The rows come from 4 hidden closed curves, with some noise, and rows from the same curve form a group. Each curve winds through 8 dimensions. The rows are also pushed far along 5 directions, which tell nothing about the answers.
In the rows, 128 means zero.
Some rows, each with its group after it:
111  130  138  135  137  115  122  115  123  117  147  107  130  144  134  105  153  155  128 : duk
136  96  135  130  98  142  130  115  109  129  128  139  142  141  118  145  101  122  130 : Gubar
130  119  104  116  145  132  126  134  120  130  146  164  120  143  127  130  122  113  115 : duk
148  90  122  132  134  113  128  137  106  131  119  147  118  149  147  151  134  150  128 : pasev
127  107  110  132  135  118  123  144  96  112  170  141  124  172  138  131  143  156  116 : Lopi
129  142  136  137  134  123  137  128  139  120  139  116  130  126  145  133  124  121  135 : pasev
131  150  156  116  134  140  123  120  156  147  111  121  137  97  104  128  133  116  136 : Lopi
117  146  163  122  149  124  125  111  157  130  145  108  130  141  150  102  149  146  120 : Gubar
144  105  101  128  123  134  125  140  108  121  125  175  127  118  104  154  86  89  134 : duk
147  145  100  105  135  122  130  174  141  129  124  154  99  96  118  157  101  103  160 : pasev
130  119  104  117  146  120  126  129  142  138  120  154  120  134  128  134  130  117  119 : duk
127  134  127  119  116  147  133  130  109  134  129  121  127  110  118  139  128  125  130 : Gubar
146  107  92  144  106  128  130  154  85  113  109  158  118  127  133  153  94  108  130 : Lopi
98  148  169  131  115  131  130  79  151  132  106  86  149  116  109  87  144  138  121 : pasev
136  132  134  123  124  114  142  118  143  132  87  135  128  120  127  140  126  123  129 : Gubar
132  119  134  121  125  119  131  107  134  133  100  144  133  137  114  130  129  131  132 : pasev
114  127  123  141  87  136  119  97  144  148  82  88  156  100  100  117  123  130  127 : pasev
142  123  139  128  156  96  140  145  140  129  124  155  115  144  126  133  133  135  124 : duk
141  116  115  151  107  113  130  142  114  119  106  123  137  120  115  144  110  132  137 : duk
112  108  114  145  113  101  137  86  113  120  130  98  142  140  155  118  132  156  114 : Lopi
137  101  101  149  93  90  140  113  122  128  86  114  146  141  141  154  124  154  125 : Lopi
126  121  88  127  127  131  121  157  108  110  155  132  102  126  160  144  126  119  138 : pasev
140  118  145  115  138  117  134  123  145  162  114  135  126  136  124  146  134  144  126 : Lopi
125  128  122  144  127  114  135  134  113  113  138  131  129  138  143  126  117  128  114 : Lopi
138  137  142  129  138  114  134  151  115  103  137  129  113  132  145  128  140  148  140 : Gubar
132  123  125  130  124  135  117  119  107  129  110  133  138  131  133  124  133  140  120 : Lopi
132  162  134  112  147  129  129  167  143  126  142  107  91  111  172  136  157  138  147 : Gubar
120  146  117  111  156  146  111  143  157  134  139  132  109  107  120  125  154  106  142 : duk
136  128  120  116  158  103  138  156  125  137  138  144  98  150  159  138  153  152  117 : Gubar
121  127  112  114  136  155  112  142  117  125  147  151  114  111  123  123  113  101  125 : pasev
142  129  132  111  172  89  146  146  156  147  134  146  105  154  151  136  152  153  117 : duk
121  101  143  131  138  127  132  89  97  93  146  142  140  151  125  107  144  141  120 : duk
141  100  109  145  99  130  120  125  111  118  121  127  149  133  120  140  106  135  131 : Gubar
136  123  126  139  105  111  145  125  115  114  99  120  128  129  150  142  123  139  130 : Gubar
123  127  108  141  134  102  122  134  126  102  127  119  110  123  156  135  141  132  144 : duk
125  131  138  120  117  130  137  90  138  150  80  119  150  97  99  132  136  126  123 : Gubar
130  126  126  123  136  145  123  139  76  96  169  153  110  143  157  125  123  125  128 : duk
125  129  140  146  109  105  139  106  156  148  97  91  153  123  121  132  130  147  118 : Lopi
140  95  130  135  134  111  129  123  114  134  119  136  120  146  153  137  138  155  116 : pasev
121  121  139  124  124  137  134  139  109  122  161  140  128  152  93  120  121  129  129 : Gubar
130  124  110  115  110  144  132  127  110  120  126  135  134  130  115  126  124  127  132 : duk
138  116  124  128  106  146  138  148  90  116  154  140  129  135  106  138  100  121  139 : duk
109  142  149  127  135  132  132  117  116  123  156  119  120  145  138  102  131  131  118 : Lopi
121  100  150  131  132  135  137  129  118  128  147  155  128  169  97  127  131  120  113 : Lopi
115  161  111  126  131  145  116  164  134  115  161  110  114  122  138  113  139  121  134 : Gubar
114  147  147  118  128  164  124  156  133  131  164  136  106  116  100  131  107  78  147 : duk
133  122  118  126  146  125  129  156  120  122  127  167  104  142  116  128  124  107  124 : Lopi
119  120  132  124  153  129  126  128  119  116  156  162  123  166  122  115  144  126  105 : Lopi
134  129  143  137  139  127  135  139  111  108  148  136  114  155  151  130  136  128  134 : pasev
102  135  134  129  112  151  131  103  105  104  145  102  132  125  138  110  149  127  128 : Gubar
125  141  106  128  122  125  129  127  147  130  138  105  133  114  137  142  126  121  145 : pasev
105  155  138  156  91  145  129  109  123  99  140  60  152  108  146  115  138  132  130 : Lopi
146  116  146  115  139  101  137  112  170  178  83  129  133  125  126  153  138  149  123 : Lopi
125  99  120  137  101  139  132  102  105  126  141  142  150  141  96  135  91  105  124 : pasev
136  153  127  118  133  147  127  162  130  122  143  121  108  96  141  144  128  110  146 : Gubar
125  106  158  136  99  123  142  86  123  135  104  127  166  140  74  119  110  135  122 : Gubar
140  108  105  114  172  102  122  135  152  143  115  170  109  144  137  140  149  129  117 : duk
133  138  120  133  125  131  134  127  131  120  129  132  132  124  140  143  112  105  136 : pasev
104  132  127  131  107  151  129  128  124  113  161  101  121  112  131  123  121  105  138 : pasev
96  161  139  108  126  150  118  113  164  151  137  91  122  104  131  101  140  118  127 : pasev

New rows, each followed by its group:
150  106  120  134  145  72  143  137  150  153  105  140  128  145  137  156  132  161  116 : Lopi
127  129  146  130  135  136  130  129  111  113  137  128  132  145  117  105  147  146  124 : duk
116  138  149  114  135  136  131  131  152  145  144  126  128  132  88  116  138  123  130 : Gubar
117  132  119  121  147  108  131  106  142  140  132  117  117  127  155  119  141  142  122 : Lopi
104  126  153  123  135  131  127  93  140  143  137  110  129  141  135  101  146  140  107 : pasev
128  111  130  124  151  107  132  123  145  146  120  144  125  131  100  124  129  130  125 : Lopi
116  141  126  104  156  123  126  119  158  151  141  130  108  120  135  121  138  121  126 : Lopi
129  131  117  131  102  148  130  154  111  114  119  128  125  109  100  140  116  107  146 : Gubar
116  129  128  117  133  115  144  119  123  134  136  134  124  140  118  126  134  130  115 : Gubar
131  99  155  131  112  132  138  92  87  118  105  148  149  142  92  122  126  139  120 : Gubar
129  109  119  140  133  110  125  133  115  126  137  148  123  145  120  134  113  124  124 : duk
146  119  138  117  133  115  125  122  150  132  118  128  134  116  124  144  129  144  150 : Gubar
138  109  111  131  122  135  105  141  101  128  126  145  118  114  128  155  112  115  151 : duk
144  115  124  136  140  113  143  157  106  112  132  152  114  137  140  149  125  129  124 : Gubar
150  126  117  126  130  125  119  148  127  143  99  143  126  129  124  138  128  133  132 : pasev
108  151  141  123  168  110  108  114  177  140  124  94  105  111  173  119  182  142  137 : duk
137  110  129  150  97  125  139  119  100  111  113  135  152  149  103  135  105  123  134 : pasev
122  145  145  132  143  136  127  144  108  123  165  117  109  134  157  112  134  137  121 : Lopi
112  129  137  142  119  135  127  105  139  146  108  112  144  115  103  109  116  109  117 : Lopi
133  113  136  115  119  147  126  120  96  122  149  146  127  140  134  134  113  126  133 : Gubar
118  144  125  112  141  145  132  133  105  117  147  139  117  113  123  124  141  118  126 : Gubar
111  142  139  139  141  122  125  125  142  115  149  100  131  145  142  99  158  149  112 : Gubar
151  108  114  119  162  105  140  180  91  116  137  192  95  158  122  146  133  137  122 : Gubar
123  152  113  118  141  122  133  163  125  129  147  118  97  133  166  133  155  144  127 : Gubar
128  114  106  129  102  133  130  138  124  129  127  124  122  107  124  149  102  110  143 : pasev
143  132  120  147  121  126  121  125  101  111  115  123  141  132  161  133  128  142  130 : pasev
140  117  116  137  124  98  144  133  104  114  94  138  126  136  132  137  138  153  123 : Gubar
128  136  124  121  115  146  118  130  113  113  137  124  137  117  116  136  132  130  141 : Lopi
114  139  105  126  106  152  129  153  92  110  157  113  111  130  145  133  133  126  135 : Gubar
118  99  118  134  132  136  128  138  89  101  177  145  110  156  142  128  125  120  125 : pasev
160  120  126  137  153  99  127  130  128  128  98  146  135  138  156  144  144  155  127 : pasev
127  125  118  123  136  129  119  124  108  119  130  146  127  145  135  120  139  139  119 : Lopi
132  108  125  120  144  131  122  99  135  146  120  153  141  142  113  132  128  124  116 : pasev
127  130  125  130  134  104  136  124  121  132  127  127  119  143  151  124  127  146  118 : Lopi
129  149  119  104  149  131  132  134  131  135  121  141  114  101  125  135  145  121  126 : Gubar
125  125  144  125  131  131  127  128  101  113  144  134  114  130  149  116  121  137  123 : pasev
131  137  130  132  122  136  121  108  140  143  111  120  151  107  118  127  111  118  122 : pasev
122  126  143  131  130  123  128  121  108  115  135  123  119  129  154  113  127  145  121 : pasev
145  118  123  130  148  100  133  118  154  140  120  131  139  133  125  149  142  140  140 : pasev
125  110  142  124  137  106  136  82  162  148  105  114  143  141  131  133  156  147  131 : pasev
138  129  156  141  131  127  132  113  126  124  121  126  148  136  113  127  132  132  134 : pasev
116  114  137  136  128  156  119  135  77  116  188  124  122  153  135  113  130  139  120 : Lopi
130  129  102  131  118  131  126  162  91  102  140  144  108  131  126  129  119  119  141 : Lopi
104  138  180  125  150  132  127  97  130  120  147  114  122  136  144  91  152  142  115 : pasev
134  155  119  106  126  137  136  160  147  143  134  125  117  110  123  139  116  118  144 : duk
118  150  138  112  166  123  120  152  127  113  170  132  95  138  150  103  157  144  129 : pasev
116  153  122  134  107  162  109  136  121  129  132  97  138  113  128  116  136  124  127 : Lopi
124  126  135  121  134  151  118  132  116  144  153  126  124  128  122  121  132  130  126 : Lopi
117  137  130  119  135  145  113  93  149  145  123  116  147  120  116  115  144  122  127 : pasev
139  106  113  119  117  138  129  106  101  118  118  153  146  124  102  132  111  125  131 : duk
136  148  140  136  148  123  124  127  132  119  125  114  136  127  151  125  151  144  137 : pasev
129  147  113  128  122  126  141  148  120  118  118  128  118  107  131  140  123  112  129 : Gubar
120  125  113  124  142  118  128  137  148  129  138  119  107  122  157  136  145  125  132 : pasev
103  140  146  121  125  164  122  123  112  117  175  109  121  113  113  113  127  106  146 : Lopi
107  159  119  112  129  139  137  145  148  137  151  110  111  109  126  132  138  107  136 : Gubar
120  132  120  140  103  126  131  125  88  112  140  109  129  134  156  122  113  141  128 : Lopi
126  148  110  106  142  148  112  123  157  152  127  131  129  107  128  132  132  106  132 : pasev
129  133  104  124  127  125  123  131  142  156  103  136  127  123  126  132  119  118  112 : Lopi
136  102  122  138  122  118  110  115  120  136  102  136  130  120  127  150  122  130  140 : duk
134  124  119  135  113  129  129  157  110  118  142  134  112  126  134  150  104  111  146 : duk
108  115  119  133  127  125  130  110  95  110  169  124  123  149  147  114  128  137  122 : Lopi
133  124  124  145  107  127  125  117  125  125  91  129  155  122  100  129  119  124  119 : Lopi
137  114  107  116  166  100  112  122  150  143  113  151  118  124  133  139  149  140  129 : duk
157  124  82  127  114  117  127  143  136  138  106  135  139  103  123  174  104  121  159 : pasev
136  109  117  135  122  104  128  115  107  106  112  124  141  129  125  129  144  164  133 : Gubar
124  127  126  120  122  135  125  121  131  141  143  112  123  117  142  137  122  128  133 : pasev
154  150  81  127  136  123  125  196  113  109  146  147  97  127  156  160  119  119  159 : pasev
138  116  124  107  166  127  130  174  125  130  174  182  92  164  137  142  125  115  124 : Gubar
